The rows come from 4 hidden closed curves, with some noise, and rows from the same curve form a group. Each curve winds through 8 dimensions. The rows are also pushed far along 5 directions, which tell nothing about the answers.
Known rows, each followed by its group:
[  6   0   4  27   4   6 -13  -6  12   6 -23  -4   4   8   3  -2  20  -3
  -7 -10 -10   7   3] | Q491
[ -6  -1 -13   0  18  12   5  14   9   0  27 -26  12   0  -7   0  -3  -5
   4  14  12   6 -24] | Q831
[ 12   8   8   3 -11   5  -3  -9   9  11 -12   7  -6   6  17 -21  -5  13
   1 -23 -11  -8  14] | Q548
[  1 -19   5 -21   4   3  11   6   7   9  13 -15  -2 -10  11   3 -27  30
  13  16  28 -13   6] | Q491
[ -4   5   6   0 -20 -14  -4  -1  -4 -10 -22  21   1  16  -9  -5  13 -30
  -3  -8 -19   5  21] | Q548
[  2   6   1  -1   6  -5  10   4  -8   0   7   9   4  12   0  -4  -9 -18
  11  11  -6  -6  -2] | Q386
[ -5  16  -2   2   3   3  -8   2   3   2   7 -13  -3   0   4 -23   4   5
  13 -18 -15  -5 -12] | Q386
[ -8  20 -12  -9 -12  11  -9   3  -8 -19  25   7   3   7 -16  -4   2  -7
 -11 -11  -4   7 -18] | Q386
[  0  -1  -2   4 -10   7 -19  -8  13   1 -21  -4  -9  -7   6   1   7  23
 -21 -31   3   2   7] | Q548
[ -7   7   3  19  -4  21 -14  -2  15   8 -38   7  -1   1  -1  -6  25   9
   4 -31 -12  11  11] | Q491
[ -9 -13 -13  -6  15 -18  20 -14 -19  -9 -10   5 -14   5  -8  30   8 -28
   3  36  -1   6   7] | Q831
[  0 -19  -4 -18  -2  -7   3 -10   0  -2  -3  -5 -14  -8   6  20  -8  17
 -11   9  21  -4  15] | Q548
[  0   4  -2  -6   1   7   5  12   5 -13  15 -13   2  11 -10  -4   2 -25
  11  15 -10   6 -26] | Q548
[ -2   2 -13   5  19   8   8   0   0   3  14 -15  -2  -1  -2  -2   3   2
  10   7  -2   6 -21] | Q386
[-11   1  -6   4  -5  17  -2   5   6  -4   1  -3   9  -7 -15  -6  18   3
   2  -6  -1  20  -9] | Q491
[ -1   3  -5   6   3   4  11  -3   7   6  -3  -2   0   3   1  -6  21  -8
  13  -3 -15  10   3] | Q548
[-6  1 -4  1 -6 13  4  2  5  0  3 -2  7 -6 -8 -7 14  0  6 -2 -2 14 -2] | Q491
[  0  -2  11   9  -7  -4   3   5   3   4   7  -6  15   2  -2 -24  -5  -2
  12   6 -11   2  -6] | Q831
[  3  -2  -6  -9   6  18  -7  -1  11   2  -6  -6  -5  -3   8   8 -12  14
 -14  -7  27  -3   5] | Q548
[  3 -11   7  -3   8 -18   3   3   0   4   2  -7  -2  10  10  -1 -13   3
  13   6  -1 -17   6] | Q548
[  6   5   9  -8 -13   4   4   3   3   3  10   7  11   3   8 -13 -12   4
   5  -2   3 -10  10] | Q831
[  9   9  21  -6 -16  -3 -21   7  -8   3 -19  31   1  -4   2 -17 -14  14
  -4 -36  11 -10  18] | Q831
[ -5  -8   0   0  -8  -2  -5   7   5  -4 -23  12  -2  -3 -13  12  11  -4
  -9 -11  -2  13   5] | Q831
[-22   1 -22   9  11   8  -4  -3   0 -17  -5 -16  -1   6 -23  11  25 -25
  -7  13  -6  26 -17] | Q386
[  9  -9  14 -11 -13  -8   6  -1   3   3  -2   8  -5  12   7  -6 -16   5
   9   6   0 -11  14] | Q831
[ -8   1 -10   1  -1   0   4  14   5  -9   4  -3  13   2 -14  -2  11 -21
   3  -4 -15  11 -16] | Q491
[ -3 -15   3  -1  26  -8   8   0   3  12 -14 -25 -17  -7  12   4 -11  10
  23  19   6 -11  -5] | Q831
[  0 -11   2   5   0   2   0  -9   8   3 -14 -11 -12   0   3   1   9  11
   4   3  -4   5  -1] | Q386
[ 16  15  10   4 -14  -1  -5  12  -4  -4  40   9  19   4  -3 -17  -1   0
   3 -13 -13  -5 -22] | Q491
[  1  13 -10   3   8  18  -6   3  -9  -9  28  -4   7  -7 -11   1  -8   3
 -13   5   9   7 -36] | Q548
[ -4  13   2  10   1  11 -21   8   8  -3  14 -24   2  -3  -5 -29   5  12
   9 -19  -9   5 -31] | Q831
[ -8   9 -15  -5  14   0   9  -1 -12  -5  15  -4  -2  -1  -3   0  -1 -11
   6   6  -1   1 -10] | Q831
[  8  -1  13  14   2  -7  13  -4  11  16 -13  -7   4  11  18 -21  12 -11
  32   2 -29  -8  12] | Q831
[  0 -12  -2  -3   3  -6   9  -6  -4   4 -11  10  -1  -6   3  22  -7  -1
 -13  15  15  -2  19] | Q831
[ -3  22   3  13  -6  16 -11   8   0   5   6   8  13  -4  -5 -25   0   5
   0 -21  -9   5 -11] | Q491
[ -4 -21 -10  -7  19   2   9 -11  13   6 -22 -25 -24  -4  12  21  -3  13
   2  15  12  -3   5] | Q548
[  6   6  10  14   3  -3  -6   5  -1   3 -11   9   4  10   2  -2   2  -9
   5  -7 -17  -6  -4] | Q491
[ -1  -7   3   4 -12   4   0  -7   8   8 -16   4   1 -14   3  -8  14  20
  -1 -19  -1   9  17] | Q386
[ -5   3 -11 -10   4  -2   8   5  -6 -10  35 -10  10   5  -7 -10  -2  -9
   8   9   3   3 -14] | Q491
[ -1  -9   6   6  -3   3   0   5   2   4  -8   3  13 -11  -5  -2   1   6
  -2   1   7   9   1] | Q386
[ -2   3  -6   2  -2  -6  -5   6  -6  -9   1   9  -1   2 -15   2  17 -13
  -3 -11  -9  14 -10] | Q831
[  4   6   8  -6   0 -11   9   4  -9   6  18   2   0   2   7 -19 -17   6
  22   1 -14 -16  -7] | Q491
[  7 -10  17  14  -4  -7   0 -12   8  10 -30  -4 -12   8  10 -12   7   6
  14  -1 -17  -1  11] | Q386
[ -4 -11  -5  -5  10   7   7   3   0 -11  -8  -5  -3  -1 -10  19  20 -13
  14  12  -1  12 -13] | Q386
[ 12   0  11  -3  -7 -20  -4   9  -9  -9  24   7  13  15   0  -6 -18  -9
   1   3  -5 -16  -9] | Q491
[ -2  -1  -2  -8  12   5   8  -6   3   9  -6 -10  -9  -3  15  -3  -8   9
  16   2   5 -12   9] | Q831
[ 15  19  19  16 -10  -2  -5   9   7  12  24  -2  14  14  10 -40  -9   1
  14 -12 -25 -13 -11] | Q548
[  7 -13  -5 -18  14  -1  21  -3   3  12   5  -4  -4  -8  17  18 -22   9
  -1  20  30 -13  17] | Q491
[ 12   2  22   2 -15   6 -14   5   3   6  -3   8  13  -5   7 -25 -11  20
   4 -20   7  -7   6] | Q386
[ -8  -3  -7  -5   2  15  -1  12   7  -5  10  -8   7  -7 -10   8  -5  10
  -3   3   9   5 -18] | Q386
[ -9 -14  -6   2  -6 -16   6  -2   0 -20 -13   1  -1  14 -19  21  36 -37
   4  13 -24  19  -3] | Q548
[  3 -11   8  -7   3 -17  11   3 -14   3  12  12   8   0   1   5 -13   2
  10  18  12  -9  12] | Q548
[ -1  -3   0 -25 -11 -15  14   9 -16 -11  10  24   7  -1  -7  11 -22 -17
  -3  13   7  -8   8] | Q491
[ -9  -5 -16   7  12   8 -14 -15  -6  -5  -9  -5  -3 -11  -4  17   6  15
 -26  -5  24  12   1] | Q491
[  6   2  16  16 -21   4 -11   0  15  10 -13   4   8   5   5 -26   2  15
   0 -23 -16   2   9] | Q386
[  8   8   6 -16  -4  -5  -2   1 -10   0  28   0  -7   1   6 -18 -20  16
  10  -6   8 -14  -7] | Q831
[  0 -12  -3   1   3   3   5  -2   3   8 -15   4  -7 -17   1  23   3  12
 -13   3  14   7   7] | Q386
[ 3 -4  5  4  6 -5 -9  5 -2  1 -7  0 -3 -9 -4  4 10  2  1 -7  8  5 -1] | Q831
[ -4 -10 -14   7  29  28   5   3  19   9  -3 -33  -3 -12   2   7   5  14
   7  12  17  13 -24] | Q548
[  4  15  11  14 -30  -2 -12  11   7   1   3  14  15   0  -8 -24  11  -3
 -10 -27 -26   6  -2] | Q386
[ -2  -8   4  12  21   6  -1   3  15  15 -30 -17  -5  -4  12  -1   4   6
  18  -4  -2  -5   2] | Q386
[  2  16  11   0 -14 -11 -10   0  -6   6 -10  17  -3   3   9 -22 -14   4
  -1 -22 -11 -16  18] | Q548
[-10   0  -5 -19  -5 -10  14   1 -17 -12  15  10   2   2 -11   1  -8 -17
   8  18   1   1   1] | Q491
[ -9  18 -11 -19 -11 -16   4  -4 -39 -30  -1  48  -2  12 -23  23   0 -51
 -19   9  -2   4  13] | Q548

New rows, each followed by its group:
[  3  -4  -1  -9  -2   0   8   3  -3  -7  19  -6  -4  -6  -5   9   2   1
   7  14  -6   2 -20] | Q548
[  2  -1  -2  -3   8   1   8  -5  -9  -1  -8  14   1   7   1   8  -4 -12
   3   8  11   0  12] | Q386
[  2  -5   8  -1  -8   3  -3 -17   2   6 -33  12  -9  -3  14   6   0  10
  -7  -6   5  -7  31] | Q831
[ -7 -14 -11 -23   2  -1  20  -7 -14  -7  -5  15 -13  -8  -6  33  -8   2
  -3  20  16   1  10] | Q386
[ -4   2  -5   9   0   2   1   4  14   2  -4 -12  -5  11  -2 -13  15  -1
  12 -15 -26   7 -12] | Q831
[ -5  -3  -2 -21   5   6   6   3  -2   0   3  -4  -4 -13   5  10 -25  12
   0  12  23 -12   4] | Q831
[ -4   4 -11  -9   5  12  -3 -11  -6  -3   7  -3  -5  -9   2  -2   3  16
  -5 -11  19   5   3] | Q386
[ -7  -4   1  -8   2   1  11  12   5   3  16 -15   9  -4  -1 -13  -5   3
  24   7  -5  -2 -11] | Q386
[  1  -2   1  10   4   0  -5   1   5  -4  -5  -4   6  13  -3   2  12 -13
   2   1  -5   4  -2] | Q491
[  2   0 -13  -6  -1   9  -6 -10   4   4  18 -12  -1 -23   9   0  -2  34
 -25 -17  25   3   3] | Q491
[ -5   7  -1  -7 -11   8 -11   8  -1  -4  -4  13  10 -18  -6   2   7   4
 -14 -22  12   5   9] | Q386
[ -3   6  -1   3  -2   5   6   5   7  -2  -7   3   1  11  -4  -6  23 -16
  20  -9 -24   6  -1] | Q491
[ -9   7 -21   1  11  16   6   0   7   5  21 -18   8  -7   4  -2  -8  12
  -8   0   9   1 -11] | Q831
[ -2   3 -12  -2   7   4   6 -11 -13  -5  24  -6  -4 -12  -5  10   8   5
  -7  14  10   9 -10] | Q491
[ 12 -30  13   3  18  -5  21  -2  30  24 -31 -24 -13  15  29   4   0   9
  37  15  -8 -16  19] | Q548
[  4   0  11  12   1   5  -4  15   6   2   4  -2  14   4  -6  -8   0  -2
  10   2  -9   1 -18] | Q491
[  1   0   0  13   0   5   4 -13   9  10 -27   4   3   0  11  -4  23  -4
   4 -15 -11   6  23] | Q831
[  6  -1  -1   0  -9   6  -8  -8   5   5  13  -3   5  -7   6 -13  -5  27
 -14 -17  16   2   6] | Q548
[  0  15   1  -3 -10   3  -5  10   1   7  20   4   6  -9   1 -12 -21  18
 -13 -13   3 -10  -4] | Q386
[  2  -6   5   6   1 -11   4  -4 -10  -5 -17  15  -5   8  -4  20   2 -17
  -1  15 -12  -2   2] | Q548
[ -3   1   5  14   4   1   9   3  10  13   3 -18  12  -1  10 -21  -4   0
  18   7 -19  -6  -6] | Q831
[  8  -9  15  -3  -1 -12  -2  10   4   6 -12   3  -7   3   3   2  -8   3
   9   0  -1 -10   3] | Q831
[  7 -11  22 -17   1 -19  13   0  -7   5   4  -7 -14   6  13 -14 -28   4
  34  25  -4 -23   2] | Q831
[  1  -7   7   0  15 -10   6   9  -8   1  25 -20   7  -1  -3 -16 -13  -4
  22  29   9  -1 -20] | Q831
[  1   5  -5  12   5   8 -12   1  -2  -2   9  -6   4  -7  -5   4   1  11
 -14  -6   3   4 -21] | Q548
[ -7   1  -5  11   1   1  -4   3   6  -7 -10 -10  -1  -1 -10   9  21 -21
  -7   6 -16  14 -13] | Q491
[  0 -15   5   0   4  -2   8   1  13  12 -11 -12  -7  -7   7   7   6  11
  11   6   2  -1  11] | Q548
[ -3  10  -4  -1 -13   3   5   1  -4  -8  26   2  14   9  -7 -17  -7  -8
  -2   5 -12   2 -11] | Q831
[-13  -7 -16 -17  12   4   3   4 -12 -13  14  -7  -8 -20 -16  35 -10   2
 -20  26  29   8 -17] | Q386
[  1   8   3  -7 -17   3  -1  -9 -11   2  -9  28   9 -11   7   0 -13   8
 -19 -12  11  -8  29] | Q831
[ -7  -3 -10  -1  -1   1  15  -4   0  -4  11  -4   7   9  -5  -2   0 -11
   3  18  -6   7  -2] | Q831
[  1  11   8   2 -15  -4 -17  11  -7 -14   7   8   7  -8 -17  -2  12 -16
 -10  -7  -7   9 -16] | Q386
[ -2   2   4  12  -3   9 -11   6  14   8 -12  -2  14   0   0 -21  13   9
   3 -29   1   8   8] | Q548
[  0  11  -2   3  -9   1 -11  -2   4  -3   1  -3 -11  -1  -3  -2  11   3
 -10 -14 -11   3  -6] | Q386
[ -7 -11 -16   0  13  17   4   1  -3  -8  -6   3   8 -14 -15  25  22  -4
  -6   3  18  23 -10] | Q386
[-20   6 -21  -7  -5  -7   3  -4 -22 -24   2  19   2  -3 -29  17  29 -34
 -13   4  -3  26   2] | Q548
[  2 -15  12   4  -7  -5   5   2   7   6 -33  15   7   6   0   4   0  -9
   2   4   0   2  24] | Q831
[ 12  11  13   5 -18  -8   2  -3  -5  -6 -15  28   0  21   0 -11  10 -24
  11 -14 -38  -5   2] | Q548
[  2   3   1   1  -5  18 -10   2  12   5   5  -5  13  -7   5 -14   0  17
  -6 -17  17   4   5] | Q831
[ -4   8 -13  -7   4   7   0   1  -5  -7   3  12   4   2  -5  14  -1 -11
 -13  -2  12   2   5] | Q831
[  2 -15  10   8   0  -2  10   0   7   8  -8  -6   2  -4   0  -1  10   2
  14  15  -7   7   1] | Q548
[ -2  -6   9  -3   3  -7   8   6   4   8 -14  -6 -11  -5   4  -4  -3   2
  22   7 -12  -7  -1] | Q548
[ 12   6  21   1 -22  -7  -9  10  -3   5   1  19   4 -12   0  -7 -10  10
  -9 -13  -5  -7   0] | Q386
[-2  0  0 -2 -6 -6  5  2  3  3  9 -7  0 -6 -1 -6  7 -4  1  4 -4  4  4] | Q386
[  5  -2   4 -15   2  -1   8  -5  10  12  -9  -6 -16   2  22  -7 -15  13
  13  -6   2 -18  18] | Q548
[ -6  -6   0 -16   4 -14  14  -2 -19  -4  -5  14  -7  -5  -3   8 -11 -10
  10  16   7  -4  11] | Q831
[ -5  -6  -1 -13   9  -2   0  -3  -9  -6  -1  -8 -14  -5  -2   6  -9   4
   6  13  14  -3  -4] | Q831
[ 0  3 -8  0  9 11 -1 -6 -5  2 -3  8  2 -1  2  5 -4  3 -7 -5 20  3  8] | Q386
[ -8   2  -4  -9 -14   1   7   4  -7 -14   2  20   9   4 -15   4  15 -17
   5  -3 -12  10   0] | Q386
[  0   7  10 -10  -5 -21  -3   5 -25 -10  -9  28  -7   0  -8  11 -11 -20
  -1   5  -5 -11   4] | Q831
[ -4 -12 -14   9  26   4  13  -3   9  11  -6 -17   1  -2   5   0  18  -3
  16   5   8  13   3] | Q831
[ -2  17   1 -18  -5  -8  -2   0 -17  -7  21   6  -6  -2   1 -13 -15  -3
   5  -3   1 -14   0] | Q386
[  1  -7  -5 -11  11  10   3   1  10   0  -2 -12  -6   3   7  10 -11   2
  -1  10  20  -4  -1] | Q548
[  4  -7   6 -13  -1 -20  14   9 -13  -6   7  13   0   5  -1  11 -15 -16
  11  16  -9 -14  -3] | Q491
[  9   0  13 -20 -25 -11 -11  -3  -8  -5   9  17  -5  -5   7  -3 -25  21
 -18 -13  13 -17  14] | Q548
[ -2   3 -12  15  13   7   7  -3   8   2   6 -14   3  10  -3   1  23 -17
   5   7 -13  13 -10] | Q548
[  6  12  10  -4 -23  11 -18   4   0   1 -25  36   6  -8   2   5  -7  11
 -27 -35  10  -5  24] | Q491
[  0   8 -12  12   2  16  -5  -4  14   8  12 -15  -2  -3   3 -13  10  20
  -8 -19  -2   9 -10] | Q386
[  4   1   2  -1  11  -1   9  -3  -3   8  11  -9  -5   5  10 -15  -8   7
  22   5  -5  -9  -7] | Q386
[  0 -10  -5 -10  11   7   2   1   4  -3  -9  -5  -8  -3   2  23  -5   5
  -1   7  14  -3  -5] | Q548
[  3 -10   7  -2  -1   4   4  -3   7   6 -16   3   4   1   7  -1   3   0
   7   3  10   1  21] | Q831
[ -8   3 -16  -4   9   8   1  -9  -6 -10   4  -6  -5  -1  -6   2  17  -6
   3  -2   3  12  -5] | Q386
[-11  -1 -17   4   8   5   7  -7  -1   2 -18   6   0  -2  -2  16   5  -7
 -13  -1   1   7  12] | Q831
[ -8  -6 -13 -11  19   8  -5   4  -7  -3   0  -4  -4 -15  -7  12  -6  11
  -7  -1  38   8  -4] | Q831
[  0  10  -3  -7   9  -3   2  14 -22 -11  33   4  14  -9 -15  -1  -9 -18
   4  14   9   3 -27] | Q386
[ -5   6  -6  -8  -7  -6  -1   4  -2 -12  15  -5  -1   2  -6  -3   9  -9
   2  -6 -14   2 -12] | Q491
